There are 10 hidden switches. A switch that is on adds its own fixed numbers to the row, and there is some noise. The rows also spread widely along 14 directions, which tell nothing about the answers.
(in the rows, 128 means zero)
Known rows, each followed by its switches (1 for on, 0 for off):
[142, 136, 123, 134, 137, 140, 143, 126, 121, 121, 121, 102, 111, 93, 111, 101, 133, 135, 128, 104, 168, 112, 89, 112, 93, 156, 98, 130] | 1 1 1 1 0 0 0 1 1 1
[137, 121, 137, 124, 105, 111, 137, 134, 124, 116, 119, 120, 117, 123, 109, 132, 111, 165, 123, 149, 122, 136, 103, 115, 117, 131, 141, 126] | 0 0 1 1 0 1 0 0 0 1
[149, 151, 141, 126, 95, 126, 125, 120, 121, 109, 117, 127, 113, 118, 129, 131, 121, 154, 113, 134, 104, 128, 119, 135, 106, 129, 133, 114] | 0 1 0 1 0 0 0 1 1 0
[142, 120, 136, 128, 108, 116, 128, 111, 129, 107, 133, 136, 114, 121, 138, 120, 114, 149, 118, 128, 116, 124, 130, 140, 125, 136, 121, 123] | 0 0 0 0 0 0 0 1 0 0
[132, 130, 117, 154, 96, 143, 136, 135, 123, 143, 113, 127, 129, 106, 105, 154, 148, 130, 130, 147, 159, 126, 106, 120, 117, 149, 152, 120] | 0 0 1 1 0 0 1 1 1 1
[147, 127, 123, 106, 133, 120, 123, 116, 151, 113, 141, 143, 106, 114, 117, 99, 121, 157, 134, 115, 160, 134, 119, 118, 112, 138, 133, 115] | 0 1 0 1 0 0 0 1 1 0
[114, 136, 133, 146, 107, 110, 125, 155, 116, 108, 128, 129, 108, 127, 127, 149, 137, 132, 96, 120, 163, 142, 113, 127, 100, 162, 156, 112] | 0 1 1 1 0 1 0 1 1 1
[138, 121, 105, 157, 107, 82, 133, 133, 117, 109, 142, 147, 120, 129, 140, 137, 100, 122, 101, 121, 140, 127, 121, 132, 98, 162, 122, 112] | 0 1 0 0 0 1 0 0 1 1
[128, 112, 122, 102, 146, 102, 144, 107, 147, 110, 161, 135, 107, 124, 130, 110, 112, 145, 124, 123, 198, 121, 111, 138, 140, 162, 141, 132] | 0 1 0 0 0 1 0 1 1 1
[112, 114, 138, 153, 138, 92, 115, 161, 120, 120, 129, 125, 118, 142, 96, 143, 145, 142, 129, 139, 171, 154, 110, 110, 111, 155, 158, 120] | 0 0 0 1 0 1 0 0 1 0
[169, 132, 146, 141, 81, 118, 103, 121, 114, 127, 137, 125, 105, 117, 127, 139, 123, 154, 120, 153, 124, 113, 119, 133, 138, 125, 119, 131] | 0 0 1 1 0 0 0 0 0 1
[114, 163, 132, 125, 128, 109, 127, 149, 118, 103, 118, 114, 121, 150, 123, 133, 114, 135, 103, 97, 180, 122, 88, 141, 119, 163, 135, 138] | 0 0 0 0 0 0 0 0 0 1
[118, 116, 127, 131, 127, 126, 149, 113, 142, 118, 119, 121, 136, 126, 108, 138, 129, 156, 136, 150, 147, 133, 130, 127, 143, 145, 162, 122] | 0 1 0 1 1 0 0 1 1 0
[139, 158, 116, 119, 120, 125, 116, 116, 108, 132, 118, 142, 126, 116, 147, 143, 124, 147, 131, 140, 165, 132, 135, 141, 118, 166, 126, 129] | 0 0 1 0 0 1 1 0 1 1
[143, 128, 109, 94, 114, 101, 133, 142, 126, 130, 149, 138, 107, 118, 121, 129, 113, 144, 116, 132, 169, 129, 78, 129, 116, 150, 143, 126] | 0 1 0 1 0 0 1 1 0 1
[154, 143, 129, 132, 97, 120, 100, 137, 122, 124, 141, 119, 119, 127, 131, 124, 103, 162, 108, 122, 129, 123, 132, 153, 136, 149, 107, 130] | 0 1 1 1 0 1 0 1 0 1
[145, 149, 132, 94, 131, 123, 104, 148, 109, 147, 139, 119, 112, 121, 130, 128, 118, 174, 135, 155, 151, 140, 124, 136, 132, 137, 130, 125] | 1 0 1 1 0 0 0 0 1 1
[148, 138, 118, 128, 147, 99, 126, 108, 135, 123, 136, 131, 134, 115, 111, 124, 126, 132, 145, 118, 196, 129, 111, 144, 120, 171, 125, 125] | 0 1 0 0 1 0 1 0 1 1
[135, 119, 139, 110, 135, 110, 145, 101, 121, 102, 122, 133, 109, 99, 119, 125, 147, 146, 131, 137, 182, 137, 98, 116, 105, 166, 140, 128] | 1 1 0 1 1 1 1 0 0 1
[165, 129, 143, 148, 84, 111, 107, 106, 135, 108, 149, 128, 113, 118, 108, 135, 131, 138, 115, 133, 178, 116, 115, 158, 152, 157, 139, 133] | 0 1 1 1 0 1 0 1 1 1
[123, 126, 151, 114, 152, 134, 142, 111, 145, 131, 151, 114, 96, 110, 141, 124, 141, 151, 121, 135, 165, 119, 132, 125, 123, 128, 143, 103] | 1 1 0 0 0 1 0 1 1 1
[108, 112, 156, 114, 125, 107, 134, 144, 122, 113, 141, 101, 122, 124, 115, 128, 111, 175, 113, 143, 126, 156, 128, 163, 140, 158, 152, 121] | 0 1 1 1 1 1 1 1 1 1
[120, 139, 119, 152, 116, 123, 129, 145, 135, 113, 118, 117, 139, 140, 108, 123, 108, 146, 106, 100, 143, 130, 119, 141, 117, 163, 126, 126] | 0 1 0 1 0 1 0 0 0 1
[141, 141, 125, 132, 125, 94, 130, 152, 119, 124, 140, 119, 111, 122, 124, 119, 99, 144, 109, 114, 113, 134, 99, 129, 77, 138, 115, 103] | 0 1 0 0 0 1 0 0 1 1
[150, 138, 119, 128, 126, 120, 93, 150, 105, 134, 144, 133, 103, 111, 127, 108, 134, 149, 128, 112, 151, 132, 106, 127, 102, 156, 107, 125] | 0 1 0 1 1 0 0 0 1 0
[125, 95, 125, 139, 151, 100, 141, 127, 137, 118, 151, 126, 95, 116, 118, 117, 131, 142, 127, 129, 173, 129, 110, 90, 105, 137, 131, 113] | 0 1 1 1 0 1 0 0 1 0
[113, 101, 121, 133, 104, 121, 129, 152, 112, 126, 147, 138, 90, 113, 131, 124, 134, 144, 103, 130, 158, 129, 99, 111, 116, 167, 141, 130] | 0 1 0 0 0 1 1 1 1 1
[158, 127, 113, 140, 82, 137, 91, 136, 135, 145, 149, 151, 100, 113, 124, 126, 136, 155, 127, 137, 159, 121, 125, 119, 138, 140, 135, 124] | 0 0 1 0 0 1 0 1 1 0

New rows, each followed by its switches (1 for on, 0 for off):
[139, 136, 146, 107, 137, 102, 140, 104, 149, 97, 134, 130, 103, 117, 128, 120, 125, 152, 122, 116, 148, 133, 111, 123, 100, 130, 143, 103] | 0 1 0 0 1 1 0 1 0 0
[153, 143, 123, 143, 107, 126, 140, 135, 155, 142, 126, 108, 125, 111, 84, 139, 123, 142, 130, 130, 155, 118, 89, 115, 111, 123, 144, 104] | 0 1 1 1 0 0 1 1 1 1
[158, 163, 129, 115, 113, 138, 103, 128, 115, 129, 115, 125, 119, 112, 122, 113, 125, 161, 139, 128, 152, 123, 118, 130, 118, 154, 110, 137] | 1 0 0 0 0 0 0 1 1 1
[118, 122, 153, 140, 135, 94, 111, 131, 103, 109, 111, 128, 116, 134, 130, 154, 149, 165, 139, 169, 160, 153, 150, 106, 129, 160, 151, 127] | 1 0 0 0 1 1 0 1 1 0
[143, 169, 120, 143, 109, 133, 118, 144, 136, 130, 115, 117, 127, 124, 128, 133, 114, 148, 111, 105, 144, 122, 127, 129, 102, 141, 118, 107] | 1 0 1 0 0 1 0 1 0 1
[141, 133, 145, 118, 119, 119, 123, 128, 133, 134, 153, 124, 111, 107, 144, 133, 121, 153, 117, 134, 115, 140, 142, 157, 115, 125, 141, 90] | 0 1 1 0 1 0 0 1 1 1
[145, 122, 127, 116, 118, 78, 144, 129, 116, 105, 151, 126, 96, 124, 124, 137, 112, 134, 111, 140, 160, 124, 78, 122, 111, 134, 142, 120] | 0 1 1 1 0 0 0 0 1 0
[108, 117, 150, 144, 126, 119, 135, 146, 128, 118, 147, 108, 119, 124, 113, 132, 135, 129, 105, 117, 144, 138, 113, 163, 115, 153, 153, 110] | 0 0 0 1 0 1 0 1 1 1
[138, 177, 125, 146, 136, 140, 120, 115, 119, 135, 105, 118, 139, 127, 141, 156, 139, 130, 133, 132, 146, 116, 144, 138, 108, 140, 124, 112] | 0 0 0 1 0 0 0 1 1 0
[122, 149, 116, 122, 135, 128, 104, 155, 123, 121, 120, 137, 122, 130, 109, 110, 133, 154, 126, 102, 169, 152, 113, 128, 101, 171, 135, 126] | 0 1 0 1 0 1 0 0 1 0
[154, 159, 171, 114, 121, 92, 89, 126, 102, 98, 126, 114, 115, 125, 114, 138, 142, 151, 125, 130, 175, 143, 104, 167, 128, 172, 129, 141] | 0 1 0 1 1 0 1 1 0 1
[131, 128, 127, 149, 124, 136, 143, 113, 121, 131, 135, 112, 110, 105, 131, 140, 147, 127, 118, 133, 166, 100, 107, 119, 117, 151, 133, 122] | 0 1 0 1 1 1 0 1 1 1
[124, 136, 122, 119, 137, 119, 145, 135, 132, 154, 130, 103, 125, 140, 128, 153, 111, 162, 131, 163, 131, 112, 114, 114, 139, 113, 141, 121] | 0 0 0 0 0 1 0 1 0 0
[116, 140, 147, 126, 132, 114, 133, 128, 114, 99, 113, 130, 109, 117, 147, 134, 132, 148, 106, 118, 130, 142, 130, 122, 86, 150, 134, 106] | 0 1 0 1 1 0 1 0 0 1
[138, 140, 120, 129, 128, 144, 112, 150, 126, 157, 148, 119, 110, 114, 118, 127, 145, 135, 129, 122, 158, 119, 100, 133, 115, 133, 134, 115] | 0 0 0 1 0 0 0 1 1 0
[146, 131, 140, 147, 101, 128, 100, 114, 129, 119, 148, 138, 116, 118, 129, 135, 148, 131, 110, 116, 160, 133, 135, 170, 134, 154, 134, 118] | 0 1 1 1 0 1 0 0 0 0
[105, 143, 127, 110, 138, 113, 139, 128, 139, 116, 118, 138, 124, 145, 147, 158, 121, 154, 117, 141, 174, 143, 148, 125, 134, 145, 167, 112] | 0 1 1 0 0 0 0 1 0 1
[140, 144, 120, 123, 117, 117, 96, 145, 125, 132, 133, 137, 123, 122, 123, 132, 123, 172, 127, 136, 176, 150, 145, 136, 133, 169, 139, 120] | 1 1 1 1 1 1 1 0 1 1
[118, 120, 128, 159, 114, 101, 126, 150, 111, 110, 110, 123, 137, 130, 98, 138, 135, 132, 121, 119, 140, 152, 104, 135, 103, 171, 130, 127] | 0 1 0 0 0 0 1 1 0 0
[128, 161, 156, 117, 122, 109, 139, 126, 118, 102, 102, 112, 135, 123, 114, 153, 130, 147, 118, 141, 138, 153, 117, 158, 102, 153, 157, 109] | 1 1 0 1 0 0 1 1 1 1
[117, 111, 142, 140, 105, 136, 148, 111, 150, 120, 120, 144, 119, 102, 114, 148, 159, 135, 120, 135, 151, 151, 128, 132, 107, 145, 175, 97] | 0 1 1 0 0 1 1 1 0 1
[132, 132, 144, 116, 132, 112, 138, 131, 140, 134, 149, 118, 101, 120, 119, 132, 127, 146, 119, 134, 146, 130, 100, 131, 110, 124, 153, 102] | 0 1 0 0 0 1 0 0 1 1
[136, 112, 136, 169, 121, 106, 132, 123, 143, 104, 138, 118, 101, 112, 129, 118, 119, 143, 112, 107, 138, 117, 134, 101, 104, 135, 109, 103] | 0 1 1 0 1 0 1 1 1 0
[175, 142, 119, 118, 114, 144, 90, 118, 129, 149, 144, 141, 110, 99, 132, 113, 131, 159, 147, 136, 139, 125, 141, 133, 123, 129, 108, 118] | 0 0 1 1 0 0 0 1 1 0
[133, 111, 155, 117, 117, 104, 137, 128, 143, 88, 134, 133, 93, 105, 106, 102, 123, 156, 112, 114, 135, 151, 102, 115, 83, 145, 145, 106] | 0 1 0 1 0 1 1 1 1 1
[116, 141, 134, 128, 113, 141, 152, 138, 124, 111, 110, 115, 123, 102, 101, 125, 144, 136, 113, 109, 159, 144, 84, 137, 95, 161, 159, 113] | 1 1 1 1 1 0 0 0 1 1
[86, 136, 156, 121, 123, 124, 149, 139, 119, 96, 116, 109, 121, 139, 135, 146, 127, 154, 91, 132, 132, 148, 134, 157, 128, 154, 167, 114] | 1 1 0 1 0 0 1 1 1 0
[144, 125, 141, 131, 115, 119, 142, 95, 142, 106, 126, 124, 109, 122, 120, 134, 128, 151, 128, 150, 147, 112, 121, 111, 134, 125, 143, 123] | 0 1 0 1 0 0 0 1 1 0
[125, 123, 147, 141, 125, 89, 130, 124, 136, 97, 154, 113, 102, 132, 130, 129, 116, 143, 101, 115, 163, 120, 115, 141, 132, 153, 135, 119] | 0 1 0 0 1 1 1 1 1 0
[131, 141, 155, 94, 137, 127, 123, 112, 117, 116, 144, 132, 88, 104, 149, 116, 141, 155, 119, 126, 152, 135, 114, 141, 107, 149, 140, 116] | 0 1 0 0 1 1 0 0 1 1
[134, 138, 143, 108, 131, 88, 151, 104, 115, 91, 132, 120, 115, 117, 141, 131, 107, 144, 110, 134, 151, 131, 114, 152, 111, 163, 128, 123] | 1 1 0 0 0 1 1 1 1 1
[132, 127, 136, 140, 117, 100, 120, 130, 113, 92, 122, 110, 128, 131, 110, 121, 111, 162, 120, 125, 146, 137, 120, 140, 134, 173, 120, 144] | 0 1 1 1 1 1 0 1 1 0
[149, 115, 139, 155, 118, 113, 129, 115, 135, 99, 128, 109, 126, 108, 88, 101, 120, 142, 130, 107, 152, 130, 109, 138, 113, 167, 107, 133] | 0 1 1 1 0 1 0 1 1 1
[137, 147, 143, 137, 114, 109, 135, 116, 116, 111, 115, 104, 134, 131, 132, 147, 104, 151, 112, 142, 117, 118, 128, 149, 123, 144, 118, 128] | 0 0 0 1 0 1 1 1 0 1
[136, 112, 151, 129, 128, 125, 129, 99, 122, 116, 119, 130, 112, 110, 123, 136, 154, 150, 144, 156, 161, 126, 125, 114, 131, 143, 142, 133] | 0 0 0 1 1 0 0 0 0 1
[118, 120, 136, 153, 120, 108, 127, 112, 145, 85, 117, 143, 128, 138, 122, 135, 133, 140, 110, 114, 160, 143, 151, 131, 120, 163, 147, 117] | 0 1 0 1 0 1 0 1 0 0
[131, 124, 143, 98, 127, 123, 146, 117, 140, 112, 128, 128, 95, 118, 109, 113, 133, 153, 131, 129, 157, 124, 75, 106, 116, 123, 150, 128] | 0 0 0 0 0 0 0 0 0 0
[115, 143, 156, 126, 123, 128, 126, 122, 117, 106, 111, 109, 130, 136, 124, 122, 113, 172, 118, 133, 118, 139, 141, 155, 137, 159, 130, 136] | 0 1 0 0 0 1 0 0 1 1
[126, 106, 135, 119, 100, 111, 142, 135, 130, 102, 138, 135, 106, 113, 122, 119, 112, 155, 112, 134, 124, 135, 107, 125, 114, 143, 154, 118] | 0 0 0 1 1 0 0 1 1 1
[139, 134, 144, 106, 144, 114, 122, 111, 96, 126, 120, 128, 127, 111, 121, 136, 146, 143, 153, 161, 157, 147, 115, 150, 117, 161, 136, 138] | 0 0 0 1 0 0 0 0 1 1
[122, 142, 122, 129, 123, 125, 121, 137, 139, 113, 133, 118, 123, 136, 103, 112, 116, 152, 113, 101, 179, 127, 102, 144, 136, 168, 135, 137] | 0 1 0 1 0 1 1 0 1 0
[118, 158, 133, 117, 126, 151, 115, 135, 120, 132, 108, 135, 123, 115, 126, 141, 160, 147, 122, 123, 170, 146, 123, 137, 107, 168, 151, 121] | 0 1 0 1 0 1 1 1 0 1
[149, 124, 126, 131, 131, 95, 133, 111, 142, 82, 128, 135, 119, 109, 127, 97, 96, 152, 123, 99, 142, 137, 136, 123, 91, 157, 108, 111] | 0 1 1 1 1 0 0 1 1 1
